There are 5 ways to turn a row about zero (a turn may also mirror it). The second row of each pair is the first, turned, with some noise. The first 45 pairs use one turn. New pairs use 2 turns, one after the other, and a turn may come again.
(in the rows, 128 means zero)
Some pairs, each with its turns in order after it:
[129  85 123 128  98  94 155  83]
[118 198 113 130 144 115 130  94] : tudu

[140 109 144 155 138 177 117 118]
[110 144 162 124 133 140 174 130] : vame

[126 155 100 122 102 122 100 142]
[148 111 106 117 108 141 134  94] : Pas

[105 157 162  77 123 141 128 141]
[149 178 141  92 120 122 109 103] : Goba

[110 149 106  75 149 136 140 161]
[119  86 105  88 152 149 104 138] : Pas

[105 125 160 133 187 153 213 137]
[104 156 116 131 153 139  72 215] : tudu

[125 142 156  80 118 119 128 151]
[106 128 112 109 129 179 145 114] : lumod

[161 178 132 108  94 127 152 156]
[154 118  71 111 145  85 143 135] : vame

[112 128 153 154  80 100 154 122]
[132  89 114  75 134 121 101 134] : lumod

[116 126 107 131 114 137 134 159]
[138 101 121 109 129 108 135 114] : Pas

[ 95 142 116 131  99 111  53 118]
[122 168 146 123  75  96  91  95] : vame

[128 110 160 115 121 134 127 171]
[141 103  96 162 142 133 108 128] : tudu

[107 132 146  85 166 138 151 122]
[139 123 120 163 119 147 127 181] : vame

[159 150 108  84 101 140 127 155]
[122 106  97 111 160 151 143  87] : Pas

[115 111  66  97 165 160  73 123]
[166 116 156  90  86 194 114 100] : tudu

[131 162 166 145 113 115 132 102]
[112 137 136 141 156  79 124 138] : vame

[132 143 104 187 132 106 183 149]
[178  92 107 134 175 105 111 161] : lumod

[151 122 109 126  86 105 174 114]
[113 173 116 140 108  82 120 113] : tudu

[131 135 108 120 184 133 120  69]
[ 99 153 161 175 123 119 108 171] : lumod

[120 174 102 158  66  65 119 147]
[129 139 143 175  89  82 205 115] : tudu

[125  90 150  97 152 123 115  91]
[166 158 113 139 144 165 162 126] : Goba

[107  96  95  94 126 151 165 119]
[152 131 118 134  77 145 145 167] : lumod

[153  94 132 161 127 132 125  81]
[133 139 170 111 129  86 111 150] : lumod

[117 163 129  97 139 126 110 134]
[ 92 135 108 147 128 151 134 114] : lumod

[ 70 111 192 169 134 155 146  98]
[182  99  83  79 186 136 120 115] : Goba

[149 142 146 150 180 122 149 127]
[118 103 167 113 156 156 140 113] : Goba

[122 147 142 149 156 136 142 127]
[114 122 134 118 133 130 132 169] : tudu

[117 121  66 144 136 113 108 158]
[144  95 132 110  86 149 113  80] : vame

[151  88 111 149 153 108  98  86]
[122 116 118 160 147 154 185 158] : Goba

[114 111 157  91 102  89 167 124]
[164 117 137 161 182 145 101 138] : Pas

[108 160  91 143 135 142 138 182]
[161 106 140 149  74 123 129 172] : tudu

[ 86 108 112 112 171 114 135 133]
[135 110 146 156 106 164 100 143] : vame

[133 133 131 139 147 106 200 125]
[139 103 158 143 154 142 157 181] : Pas

[169 195 132 132 127 154 118 108]
[ 85 129  98 153 103 175 165 114] : Pas

[ 81  91  90 104 156 118 120  87]
[136 138  83 121  93 189 156 144] : Goba

[120 110 114 107 170 143 115 150]
[139 112 120 122 118 176 105 136] : tudu

[122 171 108  69 129 164 144 116]
[148 148 151  92  60 120 136 113] : Goba

[111 129 150 144  81 133 122 109]
[114 118 115  88 108 106 105 114] : lumod

[152 118 144 154  80 136  98 167]
[115 131 112 166 156  65 113 119] : Goba

[111 126 121 116 158 103 128  70]
[ 88 114 137 149 121 133  90 153] : vame

[116 119 176 127 142  91 141 138]
[146 138 131 174 160 128 105 133] : vame

[140 121  90 150 102  98  98  96]
[159 150 160 125  96 146 139  89] : Pas

[121 108 161 105 116 123 133 108]
[168 150 124 130 144 136 126 136] : Goba

[140  97 158 161 143 125 116  96]
[116 179 154 153 118 110 128 143] : Pas

[158 145 168 140 106  80 138 153]
[119 104 129  84 186 146 129 117] : lumod

New pairs. What belongs after each?
[ 95 117 124 107 142 118 109 117]
[130 135 101 142 110 109 131  99] : vame Pas

[125 162 136 130 189  84 146 112]
[142 139 182 164  96 142 169 103] : lumod vame

[130 101 149 140 157 207 142  64]
[ 88 177  82  84 106 105  70 111] : Goba tudu

[143 122 109 146 113 126 150 141]
[141 131 138 116 138 148 119 159] : Pas lumod

[170 195 143 127 173 162 102 103]
[ 63 164 129 173 171 126  84 137] : Goba tudu

[115 111 135 141 162 123 124 111]
[135 157 102 146 124 144 138 132] : tudu lumod

[152 155 124 142 111 156  70 134]
[110 171  89 133 148 134  97  95] : tudu tudu

[106 101 135 126 100 132 114 115]
[ 89 113 116 145 136 116 143 131] : tudu vame

[139 140 157 147 126 123 142 132]
[132 142 121 148 106 151 133 150] : tudu tudu

[105 130  75 202 135 111 104 184]
[ 64 102 142 138 173 164 109  68] : lumod vame

[ 60 132 137 163  98  86  55 127]
[ 82 153  93  85 150  87  89 193] : tudu tudu

[102  96 190  87 119 119 100 111]
[184 168  99  98 112  92 143 124] : lumod Goba

[136  95 157 155 128 143 136 113]
[161 120 111 145 107 132 137 156] : Pas Pas

[111 126 114 103 138 150 113 149]
[112 121 130 102 118 104 111 144] : Goba vame

[ 88 155 133 105 103 127 135 158]
[152 158 108 118 148 155 167 105] : vame Pas

[143 133 152 158 120 149 124 104]
[142 112 137 162 140 120 102 151] : vame vame

[109  92 139 151 125 154 182 169]
[103 155 115 102 159 157 173  93] : lumod Pas

[177 148  97 160 219  84 126 146]
[121  89 136 192  91  90  46 142] : Pas tudu

[111 144 126 115 108 186 172 124]
[110  86 101 146 139 151 173 102] : tudu tudu

[176 135 148  92  93 132 177 186]
[ 97 135 108  86  41 141 100 138] : vame tudu

[143 118 127 178 131 129 176 137]
[ 99 157 155 121 156 122 117 172] : vame Pas

[ 73 105 143 117 158 155 149 141]
[124 123 124 143 119  60 159 126] : lumod Goba

[151 129 152 117 116  93 150 151]
[143 165 138 142 105 159 139 140] : lumod lumod

[ 98 163 130 168 126  94 118 112]
[114 144 154 149 100 159  98  97] : lumod vame

[129 176 166 134 127 117 142 140]
[169  95 134 133 133 147 101 113] : tudu lumod

[154 137 149 105 184 100 167 139]
[175 133 171 111  78 131 125 124] : tudu vame

[127 195 178 143 122 124 155 183]
[202  94 125 156 137  95 166 158] : Pas lumod

[164  93 149 102 189 184  91 126]
[ 87 168  74 101 181 119  82 137] : lumod lumod

[110 156 148 138 142 167  79 153]
[112 147 179  88 125 125 166 124] : lumod tudu

[101 104 112  58 138 160 147 137]
[115 166 143 172  80 173 107 135] : Pas vame

[100 114 149  63 184 173  97 157]
[159 195 167 136  89  96 137  76] : tudu lumod

[128  93 131 104  86 152 139 155]
[125 124  84  87 147 130 128 160] : lumod vame

[120 153 131 118 142 127 115 171]
[145 144 150 108 151 149 142 106] : tudu vame

[141 106 122 146 130 123 128 122]
[121 113 132 117 132 150 128 118] : tudu Pas

[ 95 121 164 165 134 161  97 145]
[ 85 126 121 135 163  83 145 153] : vame tudu

[124  69 167 143 187 153 175 126]
[126 150 106 210 129 132 169  88] : tudu lumod

[ 99  93  84 127 123 106 125 111]
[157 172 147 140 159 115 151 127] : Pas Goba

[134 139 128 138 179 136 119 150]
[108 139 129 134  88 129 159 147] : lumod Pas

[ 99 118  95 182 132 144 103 127]
[123 149 129 189 146 125 100 124] : vame Pas

[138  94  97 144 104 156 167 141]
[ 81 134 125 114 176 141 107 138] : vame Pas

[137 115  68 140 154 118  97 157]
[111 100 163 136 188 128 127 108] : lumod vame

[ 96 148 127 110  84 141 102 119]
[129 157 166 137  99 125 123  94] : Pas Pas

[124 180 122 111 168 142 127 127]
[163 123 146 109 108 126 153 170] : lumod tudu

[143 116 162 116 102  51 152 140]
[146 175 140 151 192 113 152 142] : Pas lumod

[ 89 161 120 171 125 121 123 164]
[110 176  87 123 110 158 137 132] : Goba Goba

[ 86 126 137 100  81 147 121 167]
[ 92 141 121 111 172 131 181 126] : vame lumod

[108  95 104  70 162 104 118 180]
[138 101  95  59 102  78 152 140] : Goba Goba

[231 145 174 221 113 146 139 121]
[101 184 150 153 111  55 134 238] : Pas tudu

[114 162 150  98 137 101 125 108]
[109 110 105 135 119  93 148 101] : Pas Goba

[160  96 109 134 129 148 125 144]
[132 158 114 129 105 132 128 166] : vame lumod

[192 104  96  93 127 108  72 127]
[141 187 173  99 141 111 101  77] : tudu tudu

[ 79 164 133 171 140 150 152 151]
[152 127 153 176 185 132 109 130] : vame Goba

[108 107 126 146 165 115  84 117]
[123 155 176 119 136  85 135 131] : vame vame

[148 126 134  95 105  96 127 147]
[148 168 145 109 134 123 162 130] : tudu tudu

[133 118 155 153 151 149  97  85]
[125 163 137 151 108 179 137 153] : tudu lumod

[ 86 155 124  83 143 165 147 143]
[138 151 152 107 141 119 116  60] : tudu lumod

[136 107 126 155  95 131 109 140]
[ 99 130 109 143 130 112 125 165] : vame vame

[122  82 139 142 125 112 112 200]
[105  86 127  81 129 157 158  86] : tudu vame

[189 117 157 133 126 174 142 163]
[152 110 137 131 185 153 159 176] : Goba Goba

[124  84 123 169 113 128 124 107]
[111  90  81 135 118 123 137 145] : tudu vame

[156 111 102 110 147 114 147 158]
[157 140 127  86 108 128  98 120] : vame tudu

[111 118 131 139 172 127  93  90]
[132 121 104 106 113 114  78  95] : vame lumod

[209 167 116 122 177 177 119 128]
[147  49 204 127 150 109 130 142] : vame Pas

[181  46 110 136 173  73 120 134]
[200 168 103 150 142  83  63 129] : Goba lumod

[179  99 155 116 185 106 122 148]
[103 115 182 163 147 111 170 164] : Goba vame

[104 108 107 127 143 144 109 121]
[126 144 109  91 110 124 119 114] : vame lumod

[112 106 160 135 145 114 160 135]
[124 127 124 132 133 126 179  97] : Goba Goba

[108 101 116 129 133  72 125 100]
[141  95 150  77 106 111 127 127] : tudu Goba

